All groups share one centre, and each spreads out both ways along 7 directions, with some noise.
Known rows, each followed by its group:
[ 28  -7  13  18   3  24   3 -30 -27   1]	(2)
[-38 -13  12  25 -30 -14  21 -10  25 -40]	(1)
[  0  20 -30 -12  22  12 -34 -56  49   8]	(0)
[-10 -35  12 -15  37 -33   2  16  14 -39]	(2)
[ 30   9  -5  26 -15  69   8   6   1  87]	(2)
[-31  21  -9   6   7  36   6 -41  60 -11]	(1)
[ 25   6 -13  29 -32  -7 -22 -65  29  16]	(2)
[-48 -14 -12  27 -57 -24  47 -14  29  -4]	(1)
[ 31 -46  34  50  36   5   8 -26   6 -51]	(3)
[ 10 -11  46  22  10 -10 -38 -35 -42 -50]	(1)
[  0  -4 -23  14  27  -6   5 -22  11 -30]	(0)
[-35  41 -40 -24 -11  12  56  26  68 -12]	(0)
[ 12  21 -14 -35 -10  33  13 -46  24  34]	(1)
[-19  41 -16 -45 -38 -23  51 -39  -1 -41]	(3)
[  8  -2  17  -6 -11  36 -35  28  37  49]	(0)
[ -3  23  38   5 -30  44 -33  33  18  23]	(3)
[  9  66  19 -12   5  22   5  18 -22 -46]	(1)
[ 20  25 -29   6  -9 -28 -23  17  -3 -17]	(1)
[-10 -38 -53  35 -12 -44  -5 -33  32  22]	(1)
[ 20 -24   8  -3  43   6 -20 -10  16   5]	(1)
[ 37 -20  48 -48  10  13 -30  11   2  -4]	(0)
[  0 -23  -7 -24  54 -44 -32  26   2 -28]	(2)
[ 56  78 -54  16  14 -37 -31 -52 -47 -53]	(2)
[ 13 -10  19  13  -2  21 -31   6  10  30]	(0)
[ 46 -52  -8  10  11 -36 -40 -16   2  14]	(2)
[ 31  31 -63   6   0 -64 -23  31  16 -26]	(2)
[ 15 -16 -33 -50  24  -7  38  -5  37   6]	(0)
[ -6 -21  29  64  35  40  25  41  24 -34]	(3)
[ 62  55  -1 -23 -24 -18 -25 -22 -34 -39]	(2)
[  4  54 -56  30  30 -10 -16  18  35 -42]	(0)
[  5  17 -20  -7  25  55  52 -41  -8  48]	(1)
[ 22  -5 -15   9  26   1 -17 -13   7  11]	(3)
[-26  85 -57 -34  -7  -8  18 -58  41 -46]	(0)
[ 46 -36  28 -34 -30  -6  11 -36 -17  16]	(3)
[-44  50 -43  27  27  17   9  30  27 -13]	(3)
[ 43  37 -20 -12   7 -32   2  34 -30 -44]	(2)
[-18  30 -10 -13 -13 -13  31 -31   4 -51]	(3)
[ 13  -9  24  40 -27  11  -7  -1  15 -12]	(3)
[-21  -5 -37  45  -5 -22  44 -57 -36 -10]	(0)
[-12  29 -61  30 -27 -46  10 -27  11 -26]	(3)

New rows, each followed by its group:
[ -6  44 -10  18 -20  -8 -34   7  21 -16]	(3)
[-33   8 -38 -21   7 -21 -36  20  60  21]	(2)
[ 47   9 -24  40  -8  -4   6  -7  -7   1]	(2)
[-21  22 -19 -26 -11  15  58   6   2  33]	(3)
[ 22 -14  22  21 -28  16 -13  40   5  29]	(3)
[-49   3 -13   2  50  24  10   6  14  -6]	(2)
[-27  31  26   9   3  59 -21  -7  59 -26]	(0)
[ 25  10  12 -54  25  33 -29  -1  -8  31]	(3)
[ 30 -26   4   0  31 -34 -25 -18 -16 -32]	(2)
[  0  23  17 -21 -21  27 -14  19   4  16]	(3)
[-38  19  29 -65 -15  -3 -20  -6  26 -45]	(2)
[ -3  21  13 -13  41  48   3 -12 -28  17]	(2)
[ -1 -21 -27  18 -33 -30  20 -55 -12  37]	(1)
[ -8 -17 -36  41  -9 -24  41 -53   4 -19]	(3)
[-46  -4  -1  27 -42 -22  20 -43  20 -11]	(1)
[  7  19 -23   7  16 -50  40 -41 -51 -79]	(0)
[-15  -2 -22  32 -29  16 -10 -40  52  33]	(2)
[-21  37 -44 -15  35 -38 -24  -1  18 -47]	(2)
[ 31  21  21   9 -40 -16 -58 -15  10 -22]	(3)
[ 16 -33  26  24   2   4 -19 -15 -22  14]	(0)
[-36  29   4  47  10  -1  -9 -18  11 -58]	(1)
[  7 -11 -39  50   3 -41 -14 -28 -15  -3]	(1)
[-12  28  16 -32  12  13  48  31   4 -68]	(3)
[ 5 22 -5  6  9 64 16 17 -5 55]	(2)
[ 59 -42  47 -16 -37  -4  -6 -53 -16  -4]	(3)
[ 24 -12  21  38 -64 -34   8 -12  12 -43]	(3)
[ 19  11   6  19  16  56  17 -10 -33  37]	(2)
[  8  14  19 -14  26   8 -15 -48 -30 -31]	(2)
[-13  23  -6   7 -55 -36   3   4  -7 -19]	(1)
[ 69   6   0  45 -11 -43 -57  45 -66   3]	(0)
[-16 -16  38  15  13 -16 -61 -14  54 -68]	(1)
[  4  -1   1  14 -36 -37 -24 -43 -22   2]	(1)
[ 40   6  -5 -36  34  38  -6 -28   0  35]	(1)
[ 35  -9 -63  55   8 -24 -27 -17  26  31]	(2)
[ 71  -5 -14  -6   0 -18 -45 -22 -19  26]	(2)
[ 11 -10  17   5  54  24  23  -3   7 -34]	(3)
[ -6  27  32   3  23  51 -61 -24  30  -2]	(3)
[ 55  -2  27 -22 -13 -14 -48 -59  -4 -30]	(3)
[ 17  42  29  -5  -3  -7 -28 -36 -30 -51]	(0)
[  3  -8 -82  35 -15 -63  48  -5  -4  -3]	(3)
[  0  23  44 -37 -15  49 -13  41   3  15]	(3)
[ 13  71 -47 -17  18  -6 -53 -40  49 -29]	(0)
[ 54 -27   6  39 -28 -41 -32 -14   3 -15]	(3)
[ 30   0  21  32 -52 -13 -52 -37   9  -7]	(3)
[ -8  54 -19  20  -7  36 -34  43  65   0]	(0)
[-15  57 -36 -24 -60 -27 -38 -34  -3  27]	(3)
[-27  47 -40 -45  77  32  18 -10   4  -3]	(3)
[ 15  -4   4  -1  62  59 -41   2   5  45]	(3)
[-13   9  11  42  33  48 -38  -8  27  -3]	(3)
[ 14  39  -9   6 -23   8 -26  53  15  19]	(0)
[ 28 -15   1  18   0  39  -5 -32  -6  53]	(2)
[ 14  21   4 -71  -4 -31 -40  36  19 -14]	(2)
[ 29  19 -17  41 -22 -42 -57   3  10 -38]	(3)
[-19  21  16  -4  18  34  41  32 -14 -11]	(2)
[  3  38 -22 -47  17  -6  35  19  -5 -25]	(3)
[ -8  44  -5  20  11  15 -55  -8  20 -25]	(3)
[-16  30 -69  -4   8 -27 -45   0  51  21]	(2)
[ 21  -7  35  71  17   5 -50 -12 -31 -30]	(0)
[ 25  29  34 -26 -14  15  -6 -56 -27 -31]	(2)
[ 18  -4  15  28 -29 -11  -1  26   8 -33]	(3)
